There are 4 ways to turn a row about zero (a turn may also mirror it). The second row of each pair is the first, turned, with some noise. The first 28 pairs use one turn. New pairs use 2 turns, one after the other, and a turn may come again.
Known pairs, each followed by its turns in order:
[ 15  21 -20 -13   2  -3]
[  9  11  20 -11 -10  19]
Q_830

[-13   0  27  12   4  25]
[-24   2   2 -12  18  26]
Q_956

[-16  18  18   5 -36  19]
[ 4 10 -1 33 35  9]
Q_830

[ 33  -5 -15  13  23   3]
[  1  16   6  -6 -40 -11]
Q_830

[-12 -13 -13  24   7 -23]
[ -5 -27  18  21  -2  -9]
Q_956

[-1  6 15  0  3 -2]
[-5  8  6  1 -2 11]
Q_956

[ -6 -13  12  -6  11   5]
[ -2 -17   1  11  -8  -7]
Q_203

[  1 -15 -26  -1   1 -27]
[-21  11 -18  -5  19 -20]
Q_203

[  6 -10 -28 -19   2   9]
[-15   9 -26  -5  -8 -18]
Q_501

[ -3  12   9  11 -10 -21]
[12  0 19 16 -6 15]
Q_956

[ 27  21  19 -15 -23  -7]
[ 24  26 -12   3 -17  24]
Q_956

[ -3  11 -30  -1 -10  -3]
[  0   7  -9 -29  -2 -16]
Q_501

[  1 -17 -17   5  11 -11]
[-11  -1 -10   8  18 -16]
Q_203

[-33  -4  18   5   0   1]
[ 24 -22  -6   4   8  18]
Q_501

[ 6 35  9 -6 -8 -3]
[19 30  7  6  5 12]
Q_956

[ -1  -4  -2  34 -12   7]
[18 22  5 -9 16 13]
Q_501

[ 14  11  -3   3   1 -20]
[-11   4  19 -14  -8  -1]
Q_501

[-7 26 -1 -2 -4 15]
[  9 -10   6  -3  16 -23]
Q_501

[-62   7   0 -11 -13  35]
[ -8  14  -3 -10  71  -8]
Q_830

[ 11  15  -4  -1 -25 -11]
[  5  17   0 -28   3   6]
Q_203

[ -8   0  13   8  -3 -19]
[ 8 -8 12 -5 -6 17]
Q_501

[-11 -22  -7  -3  18 -19]
[-11 -18 -15 -23  -8  -7]
Q_830

[ -2  15   3  -4   3 -10]
[ 4 12 12  5 -4  0]
Q_956

[ -5   0  23  -4   7 -29]
[  2  -9 -31  -9 -17  -3]
Q_203

[-2 13 15  4 -6  5]
[ 14   1   2  -3 -12   9]
Q_203

[13 17  8 17  0 -3]
[-11   6  11  21 -12   6]
Q_830

[ 10 -23   4  17   6   5]
[ 13 -18  -1   7  16 -17]
Q_203

[-13  -3 -42  10 -11   2]
[ -4  30 -20 -23   5  18]
Q_830

New pairs, each followed by its turns in order:
[ -3 -10  21  19 -13 -25]
[-21   7  -5 -26  22   0]
Q_203 Q_203

[ -3   6 -36  -9 -14  20]
[-21 -13  26  16  19  -9]
Q_203 Q_830

[  1 -25  29   1  18  28]
[  4  -8 -38  17 -21 -16]
Q_203 Q_830

[ -3  -1  20 -45  22   7]
[ 38   6 -33  11  -7  14]
Q_203 Q_501

[ 8 15 -3 -4  5  4]
[ 9 -4 11 11  2 -1]
Q_830 Q_501

[-10 -12 -16  13  -6  -2]
[  0  -9 -16  -5 -12 -13]
Q_956 Q_830

[  1  10   6   1 -12 -12]
[  1   5 -14   6   5  14]
Q_956 Q_956

[-11  18  -5  25 -10  -3]
[-19  18   8  -1  22  -4]
Q_830 Q_830

[-26  -2  -6 -17   6  12]
[30 -2  9 -8  5 12]
Q_203 Q_501

[ -4 -16  17  21 -30   1]
[  2  19 -26  27   9  -2]
Q_956 Q_501

[  9  40  20  13  32 -19]
[ 31  -1   0   8 -45 -25]
Q_830 Q_203

[  6  10   4 -34 -28 -21]
[-28   7  19 -14 -32   3]
Q_203 Q_203

[-27   3   8 -15  -8 -17]
[  1   0  -4 -21   0 -31]
Q_830 Q_830

[ 40  -3   8 -12   9 -32]
[ 41 -15  -2  15  21  19]
Q_956 Q_956

[-26  16 -12  -6   9  23]
[-19  15   1  31  15  -2]
Q_203 Q_830

[ 18   6   3  -8  21 -29]
[ 32 -19 -12  10  -2  11]
Q_501 Q_501

[  6   2 -33 -31  -3 -13]
[-13 -22  33 -16  -2  13]
Q_830 Q_203

[  4  -9 -15 -10  10  -4]
[ 13  -9   9   6 -12  -4]
Q_956 Q_956

[-15 -22   8 -10 -10  17]
[ -6  -4   6 -21 -27   3]
Q_830 Q_830

[ 10  -6 -12   3   8 -14]
[16  3 -6  0 12 10]
Q_830 Q_830

[ 15   6 -18  10 -15  -4]
[15 23 11 -3 -6  1]
Q_501 Q_956

[ -9  13 -15  17   2 -16]
[-4  7 18  8  7 24]
Q_956 Q_501

[-23  11 -22   2   0   8]
[ 12  -8   4 -29 -14   3]
Q_501 Q_830

[-20  -9  16  -8 -16  10]
[ -7  11 -13 -26  -6  -3]
Q_956 Q_956

[ 47 -10   6   2   8   1]
[ 30 -20  20 -14  22   5]
Q_501 Q_501

[ -5 -38  21  -3  -4 -10]
[-13   2 -20 -22   3 -30]
Q_203 Q_203

[-12   8  22 -24  -3   2]
[  6   8  23 -14 -13 -16]
Q_203 Q_203

[ -5 -14   3   4 -15   3]
[ -1  -3 -13 -17  -4   0]
Q_203 Q_203

[-6  5 18 -4 -3 10]
[-16  -4   5  13  -5   3]
Q_830 Q_956

[-13  -2  -4 -20 -12   5]
[-25   1  -3  12   4  -4]
Q_830 Q_501

[-18 -21 -22 -20  14  -9]
[  1 -11   2  -5 -38  16]
Q_956 Q_501

[ -7 -17  10   1  -6 -11]
[ -8  10 -15  -9  -2   8]
Q_830 Q_501

[-16 -10   4 -16 -15   8]
[ 26 -12   7  -9   3  -4]
Q_956 Q_830

[  9 -18 -14 -11 -22 -23]
[  2  31   0   3 -26  -1]
Q_956 Q_501

[  9  -4 -26   5 -12  -4]
[-4 12 23 -6  5 16]
Q_830 Q_203

[-17  -7  -7  11 -10 -18]
[-10  -9  26 -11   2   7]
Q_501 Q_203

[ 25 -20   1  35 -40  14]
[ -2  -8  31  26  46 -20]
Q_956 Q_203

[-10  -2 -11 -10  -5  -2]
[ -7  10  -9  -7  -1 -12]
Q_830 Q_956

[  0   5   3  -9  12 -19]
[ -5 -11  -3 -19  -6   6]
Q_830 Q_956

[  4  -6 -14  -8  12  -5]
[ -3   2  -6 -12  16   6]
Q_501 Q_830

[-19   1   6 -25 -14   1]
[ 14 -22 -18   8 -15  -1]
Q_501 Q_956

